The rows of a group lie close to one hidden flat surface of 13 dimensions, which passes through zero. Surfaces can cross.
(in the rows, 128 means zero)
Known rows, each followed by its group:
[ 92 146 128 110 124 118 109 132 187 118 100 156 216 127 108 153 125 118
  98 114  99]
z_161
[116 118 159  87 138 131 124 115 126 144 112 157 144 128 104 144 161 138
 101 104 140]
z_161
[139 141 112 124 101 157 146 159 111  93 166 110 151 113 147 173 135 106
 138 157 115]
z_256
[105 140 129 112  94 146 145 139 128  96 113 132 160  77 112 125 145 138
 121 139 126]
z_161
[153 127 108 157 149  86 105 153 139 145  96  92 157 131 101  98 197 133
 114 172 102]
z_171
[154 138  88 163 127  74 167 128 103 141 111  91 107 159 120 108  96 149
 145 141 120]
z_529
[161 122 111 166 145 124 118 177  80 138  95 101 132 134 127 115 104 125
 122 138 151]
z_439
[138 130 137 102 126 165 136 119  98 145 172 107  93 132 159 181 159 114
 135 128 124]
z_529
[156 114 141 110  86  94 177 114 104  68 168 104 112  93 136 124 143 137
 147 138 121]
z_161
[138 149  81 121 119 106 215 142 163 137 156 125 131 131  80 131 104 133
 118  94 108]
z_439
[161 147 118 102 126 159  77 102 127 132 132 142 150 142  75 146 177 126
 111 120 103]
z_439
[113 115 122 140 132 134 145  95 119 105 119 152 107 137 119 106  83 127
 171 140 140]
z_256
[114  89  93 122  89  99 119 140 127 121 157 119 148  76 154 173 115 132
 111 143 137]
z_171
[162 107 101 113 140 161  80 157 116 125 118 145 155 118 105 141 143 136
 104 142 117]
z_529
[122 131 114 167 109 110  78 141 122  64 116 111 177  95 144 111 106 103
 144 173 116]
z_161
[134 131 119 130 126 153 166 141 117 135 134 118 116 130 123 140 116 119
 141 130 136]
z_256
[121 110 127 120 121 100 110 149 117  79 135  79 129 107 213 147  99 149
 131 162  85]
z_661
[ 82 146 163  96 118 139 156 153 123  93 118 166 161  80 148 116 130 148
 106 108 127]
z_256
[123 175 138 128 108 168 130 129 109  83 131 149 156 111 101 120 122 106
 133 113 129]
z_439
[124 102 139  79 122 157 116 127 130  95 131 158 130 100 121 131 115 161
 118 123 119]
z_256
[120 132 108 125 127 138 132 131 130 147  96 135 131 131 107 118 124 164
 117 134 124]
z_529
[131 123  88 110  90 101 157 107 188 162 118 131 138 109  76 128 155 152
  99 109 115]
z_171
[109 120  95 144 162 102 145 111 115 126 180 158 107 143 114 132  41 114
 148  91 147]
z_171
[153 111 128  92 151 153 108 123 146  90 141 152 156 153 120 155 122 113
 132 137  91]
z_171
[112 161 144 132 113 131 126  98 124 122  99 126 136 143 119 119 143 134
 139 135 120]
z_439
[193 116 155 126 120 106 130 152 111 151 132  84 136 159 142 164 176  97
 111 129 138]
z_171
[125 122  98 133 132  99 145 137 153 124 123 110 140 138 127 133 114 142
 132 153 104]
z_529
[125 134 102 140 148  82 114  70 127 124 142 127 118 172 103 129 103 138
 157 134  99]
z_439
[ 65 131 151  93 159 165 157 157 185 124 159 117 137 122 122 149 150 146
 144 158 115]
z_661
[133 110 185 118 128  75 104 103  62 108 131 107 139 137 131 162 116 108
 128 101 171]
z_161
[169 113  96 154 148  68 115 130 158 135 142  95 131 156 126 123 123 116
 127 137  97]
z_256
[128 126 144 121 108  93  88  90 141 102 122 171 144 145 157 113 107 157
 115 119 117]
z_439
[123 123 127 120 126 144 128 108 139 134 104 135 130 139 114 133 138 130
 135 140 124]
z_171
[136 124 106 123 135 156  94 151 134 151  68 135 139 120 118 104 145 166
 102 142 108]
z_256
[112 159 124 116 115 135 155 100 150 164 162 132 121 155 137 168 156 124
 132 116 110]
z_256
[145 121 152 104 155 158 127 164 108 152 160 137 111 162 128 141 131 165
 132 126 145]
z_661
[164 101 121 117 130 110 106 118  82 138  92  97 111 171 163 151 138 173
 141 175 103]
z_529
[ 51 137 143 141 160 114 141 110 117 186 149 102  86 150 178 165 117 132
 146 131 148]
z_256
[145 141 128 127 100 152 149 120 109  98 141 135 132 129 126 137 127 113
 152 136 128]
z_439
[125 157 110 129 147 186 134 175 132 120 110 131 125 109 106  93 109 142
 118 122 110]
z_171
[133 131 146 117 136 115 124 143  91 162 104 104  95 127 150 118 135 169
  95 103 137]
z_529
[144 109 159 117 152 132  97  70 171 115 154 197 110 159 139  98 167 109
 141 126 116]
z_161
[112 140 170 117 142 119  76  87 171 120 156 145 131 151 118 113 149 134
 133 121 121]
z_661
[159 148 135 140  86 169 108 139 158 119 102  97 108 111 137  92 116 125
 121 114 123]
z_171
[167 157 118 169 121 134 161 180 121 122 159  96 112 140 106  88 106 140
 153 139 139]
z_661
[111  55 117 133 111 172  94 164 142 125  76  67 121  88 192 174  83 103
 136 184 155]
z_171
[117 154 134 125 107 144 144 112 127 153 165 137  70 122 148 111  94 157
 128  74 141]
z_661
[ 92 139 114 139 130  98 125 147 169 120 133 113 163  94 142 122 162 122
 114 155  96]
z_256
[ 83 143  85 144 156 114 129  91 177 180 108 126 124 128  72 132 118  95
 109  94 127]
z_661
[125 153 164 154 127 150 116 145  92 144  45 141 166 182 130 127 103 125
 132 141 173]
z_529
[144 114 117 124 115 145 124  95 112 142 144 177 102 120  96 110 133 136
 133 106 153]
z_439
[150 122 144  92 132 119  97 152 154 103 141 120 149 112 143 129 152 143
  93 117  92]
z_171
[ 57 109 111 124 132 144  99 152 146 139 127 152 160  47 118 130 166 128
  99 145 148]
z_171
[140 121 139 131 105 145 158 154 127 116 101  98 134 122 142 130 151 125
 144 167 128]
z_529
[ 91 130 113 129 154 179  68 150 169 148 148 143 147 137 169 175  98 106
 110 135 127]
z_439
[158 158 145 134  90  75 189  94 145 109 146 123 121 154 112 105 118 121
 140  92 123]
z_661
[126 163 170 128 124 106 119 120 144 117 152 109 118 123 147 122  89  96
  97  48 137]
z_661
[190 161 143 134 146 148 100 164 108 128 156 110 122 155 131 119 145 114
 110 103 114]
z_171
[134 129 116 124 106 131 130 129 152 123 127 105 129 122 137 133 148 137
 133 156 102]
z_529
[130 177 127 118 100 209 167 128 142 175 129 145 100 141 128 130 134 132
 129  91 123]
z_256
[110  83 144 118 111 139 102 128 172 123 106 118  82  97 160  71  95 202
 144 145 122]
z_529
[103 117 131  83 131 130 104 117 110  89  98 184 174 116 123 133 126 175
 109 137 105]
z_161
[115 159 135 121 134 136  88 126  82 145 138 150 144 147 157 161 134 143
 107 118 130]
z_256
[ 95 132 152 103 111  79 155 130 168  78 141 130 149  98 179 108 122 159
 118 124  82]
z_256
[117 134 137 132 142 132 119 145  91 118 144 130 113 127 162 128  74 136
 126 107 143]
z_529
[128 151 127 142 145 102 122 129 147 107 126 112 147 157 100 114 113 131
 134 138 113]
z_661
[122 117  92 143 144  90 101 149 175 129 163  80 120  89 138 118 149 121
 107 138  92]
z_529
[152 110 109 114 142 109 147 136 115 157  96 130 141 161 108 147 136 150
 114 139 121]
z_439
[130 138 118 128 112 140 123 117 106 106 124 140 123 131 146 121 116 152
 144 149 116]
z_161
[135 162 146 104 131  99 130  97 140 143 105 125 146 159  77 122 159 144
 104  90 107]
z_439
[140 142 140 118 100 187 220 172 131 157 140  82  90 108 140 148 172 111
 139 137 144]
z_161
[ 88 117 133 129 132 126 191 134 127 137  78 131  99 100 125  80 157 166
 142 159 137]
z_161
[100 139 137 135 133 124 127 153  95 155 143  86  98 116 155 144  72 143
 117  89 154]
z_161
[ 94 150 133 139 124 182  97 107 118 147 133 128  96 139 147 135 121 134
 154 140 138]
z_661
[145 113 135 136 112 133 139 119 100  90 137 160 132  98 107  97 133 110
 147 131 151]
z_439
[150  78 147 133 132  97 133 119 117 159 126 108  97 146 167 138 163 125
 144 153 140]
z_661
[125 110 155 101 142 119 124 123 111 122 121 160 137 133 129 133 127 138
 113 108 141]
z_439
[ 96 117 176 100 155 101 101 119 110 107 123 132 158 159 187 176 127 127
 125 143 118]
z_529
[107 136 140 135 118 178 115 119 133 135 111 143 121 104 117 112 169 110
 138 145 147]
z_161
[134 155  75 167  74 180 133  90 149 116 151 153 124 107  91 109 149  98
 171 161 126]
z_661
[116 109  73 130 146  82 108 138 118 169 149 106 103 127 145 147  90 181
 109 126 114]
z_171
[132  85 124  92 100 189 169 155 134  50 112 129 143  77 125 135 126 129
 161 184 115]
z_256
[ 98 108 106  87 138 144 206 160 129 130 161 120  91  76 123 136 125 165
 125 124 122]
z_161
[136 138 124 146 139 148 128 131 105 130 136 161 126 145  95 106 117 134
 147 132 156]
z_661

New rows. What belongs after each?
[144  82 159 106 143 106  99 102 118  97 117 148 131 129 101 117 124 123
 129 120 155]
z_256
[139 120 123 141 137 108 129 171 152 121 114 142 175 147 154 143  95 105
 103 130 137]
z_439
[119 133 139 139 123 113 125 151 135 106 115 123 157  98 135 106 143 119
 116 137 123]
z_256
[132 166 132 129  85 147 137 155 114 140 132  92 124 106 148 135 160 144
 107 125 132]
z_256
[115 192 133 133 109 158  84 115  90 102  97 130 136 114 108  93 119 159
 122 114 111]
z_439
[133 125 165 128 117 140 120 123 138 136 112 135 121 127 126 109 141 120
 129 114 155]
z_529
[150 113 132 123 135 120 102 154 101 140  84 123 143 146 151 131 125 160
 104 142 126]
z_439
[115  92 173 146 162  90 100 137  92  94 119 128 115 109 167  88 112 118
 136 134 160]
z_161
[125 136 120 126 112 128 143 105  99 136  92 120 125 132 145 150 118 118
 124 119 129]
z_661
[114 121 139 111 163 115 159 176 153 141 129 133 150 101  99 118 158 122
  92 103 133]
z_171
[131 115 137 101 149 136 123 121 118 123 128 144 104 150 146 136  55 155
 123  88 126]
z_171
[ 97 136 136 127 132  85 127 102 125 154 101 134 136 126  95 119 161 152
 108 121 146]
z_256
[152 163 136 109 102 144 139 136  94 131 154 139 141 135 127 160 138 129
 105  98 135]
z_256
[102 154  87 132 130 133 128 131 166 124 128 127 141 107  87 110 116 138
 117 122 104]
z_661
[134 150 133 145 126 134 114  99 101 120 113 147 134 147  96 113 124 117
 140 120 142]
z_439
[ 98 138 137 119 107 133 124 110 116 151 109 112 112 106 119 127 146 154
 123 121 142]
z_161
[142 150 122 125  71 113 122  98 186 174 121 121  94 149 158 111 137 184
 101 106 111]
z_439
[ 98 163 133 138  92  60  75  93 118 119 150 136 150  75  70  95 166 150
  81  96 167]
z_256
[ 84 106 153 115 166  88 143  87 134 133 128 130 110 121 104 115 146 129
 146 122 131]
z_439
[138 107 127 132  92 103 115 123 126 120  96 110 133 110 149 124 115 143
 117 137 135]
z_171
[151 113 115 114 137 126 113 121  76 136 109 122 105 113  91 109 152 172
 127 135 120]
z_439
[ 88 153 134 138 141  79 130 133 103 152  97 131 126 125 141 101 114 177
 102 107 132]
z_256
[171 136  57 145 114 109 129 135 118  87 121 130 166 127  80 114 113 142
 132 161  83]
z_439
[135 121 119 120 107 139 137  79  89 148  99 170 119 139 122 141 136 124
 131 113 145]
z_661
[171 164  92 175  68 136 140 148 177 151 150 122 111 123 141  92  94 121
 109  99 139]
z_439
[115  97  65 119 126 140 113 131 130 139 116  93 119  96  82 147 144 166
 129 184 123]
z_256
[125 131 144 125 136 148  95 120  96  86 132 187 138 123 141 108  98 128
 132 119 139]
z_161
[104 156 148 109  91 127 148 110  86 130 109 112 130 127 136 152 110 159
 130 110 142]
z_161
[145 131 169 133 116 117 151 147  71  73 109 151 172 117 118 123 117  93
 133 117 167]
z_161
[135 120 140 135 140 135 125 136  88 122 138 142 111 119 127 114 105 119
 133 107 159]
z_439
[ 98 132 109 164 164 113 145 107 109 138 157 138 109 122 105 123 114  77
 148 115 156]
z_529
[138 152 196 122 104 121 166 144 153 137 143  99  95 127 186 109 134 118
 118  76 131]
z_256
[102 127 144 129 142 115 142 131 121 146  68 135 125 137 145  99 123 165
 123 133 122]
z_256
[114 118 135 141 160 107  95 119 105 126 114 152 131 144 118 107 103 145
 129 127 144]
z_661
[119  88 173  92 162  54 101 120 150 102 129 143 152 139 143 120 140 159
 107 126 109]
z_661
[189 117  67 168 135  91 139 105 122 112 128 114 127 198 132 132  86 116
 181 177  81]
z_256
[ 95  99 115 145 148 126  56 135 135  87 148 137 138 104 185 126  88 126
 139 165 114]
z_439
[162 139 130 109 122 154 129 146 183 111 210 100 129 166 122 154 168 143
 162 175  89]
z_661
[166 141 125 134 104 160 138 130  79 121  96 161 150 148 107 132 134 121
 135 139 151]
z_439
[123 161 112 173 150 143 117 134 126 176 133  62  86 129  97 108 130 101
 139 116 140]
z_439
[136  91 117 165 161  94  94 162  93 156  87 138 115 103 122  72 112 152
 106 122 162]
z_661
[160 133 100 132  77 123 173 131 132 129 123 134 118 129 138 116 119 163
 129 135 122]
z_439
[155 111 130 106 119 118 169 147 149 142 111 167 164 143 103 142 140 126
  96 110 139]
z_439
[112 120 139 131 129 126 114 110 124 140 122 124  97 106 120 100 152 140
 128 128 144]
z_161
[ 91 116 113 101 116 158 125 102 122 133 119 131 122 110 167 174 130 130
 129 143 106]
z_661
[ 83 153 101 114 117  75 147  99 152 134 158 146 160 110  89 143 159 150
 104 117 115]
z_256
[141 114  78 151 131 138 147 155  71 111 141 106 146 117  88 169 114 100
 153 180 159]
z_256
[121 154 126 119 134 106 143 125  86 101 150 138 150 142 148 160 109 124
 120 116 113]
z_529
[111 113 115 114 111 158 127 162 125 135 112 169 128 107 169 129  96 171
 103 131 138]
z_439
[119 168 165 155 158 124 129 138  95 107 165 152 126 129 128  88 135 100
 140 103 145]
z_171
[ 58 126  63 180 160 114 101 130 140 137 138 114 122  87  99 109  64 121
 144 140 140]
z_161
[134 113 116 149  99 176  75 128 161 118 114  91 101  81 125  97 154 122
 144 169 127]
z_256
[115 127 129 117 113 123 119 126 125 114 135 123 123  94 119 121 130 150
 118 126 138]
z_256
[143  91 123 130 147 138 146 124  79 157 121 117  87 120  98 125 159 128
 152 145 154]
z_439
[137 108 111 139 134 108 137 138 133 127 157  97 131 103  94 143 144  90
 130 130 140]
z_161
[113 129 137 141 143  73 114 137 148 141  94 124 170 136 104 121 110 123
 100 101 133]
z_161
[ 99 116 151 144 144 122 101 129 134 141 119 110 129 111 126 123 142  97
 127 126 159]
z_161
[109 162 106 138 109 138 126 122 114 129  89 114 131 107 130 123 100 130
 106 105 120]
z_661
[139 121 125 112 126  83 159 128 130 155 144  97  87 151 157 127 109 187
 123 116 109]
z_661
[108 109 157  60 100 201 137 176 138 149  47 118 131  83 151 147 134 184
  75 114 134]
z_171
[159 133 148 116 136 174 167 153 164 146 170 136 132 156 132 166 147  65
 127 102 135]
z_161
[123 120 116 123 124 176 112 135 146 141 166 168 121  86 110 126 141 103
 114 104 146]
z_661
[ 97 166 158 109 139 195 102 139 106 181 110 112  95 143 144 147 121 153
 107  95 151]
z_661
[142 119 181 113 168  92 143 115 126 103 172 131 128 173 151 144 132  94
 142 111 121]
z_171
[125 114 132 175 149 107 126 130 137 116 178 100  97 122 141 116  84  67
 161 122 161]
z_256
[114 148 139 134  98 159 156 108 126 145  68  80 134 139 143 167 176  87
 146 168 127]
z_661
[ 98 159 133 139 113 134  94 167 139  79 172 138 162  68 176 117 123 111
 106 120 108]
z_256
[152 117 127 143  96 135 165 140 126 128  90 183 161 142 129 116 123 114
 124 138 169]
z_439
[ 76 126 156 107 154 138  81 101 132 164 141 147  73 119 165 111 108 176
 109  87 137]
z_161
[169 126 113 101 129 139 137 123 131 153 112 149 118 156  98 125 117 161
 107  97 112]
z_256
[ 96 115 157 109 132 129  67  68 175 154 103 134 133 131 132 148 195 108
 115 134 118]
z_661
[104 154 135 147 108  66  68 103 128 106 131 135 118  86 131  56 102 180
  96  88 134]
z_256
[135 126 118 113 167  95 123 142 146 203 123  90 101 158 109 137 129 167
  82  83 115]
z_439
[126 162 106 125 110 195 145 154 111 127  91 163 126 124 136 104 114 169
 126 142 117]
z_161
[123 114 127 139 164 135  99 149 130 144 127  96 123 158 137 139 139 143
 147 182 123]
z_661
[134 109  81 137 147 155 148 150 138 204 145  69  84 120  92 159 163 116
 126 141 138]
z_161
[ 91 101 115 127 177 152  41 117 143 120 153 165 153 100 116 146 151  86
 121 144 128]
z_529
[101 153 118 140 120 120 103 113 120 134 105 152 150 111 103 109 150 144
 114 129 137]
z_256
[112  84  91 118 153 146 154  99 178 145  91 127 112 157  95 150  73 119
 152 143 121]
z_171
[115 181  79 116  96 161 132 131 118 123 135 139 139 127 132 146 102 178
 115 128  89]
z_529
[143 119 112 163 103  68 184  94 144 123 156  89  74 113 114  81 134 128
 171 136 124]
z_439
[118 144 103 135 103 160  63 135 130  92  97 153 161  85 115  87 147 165
 121 167 103]
z_661
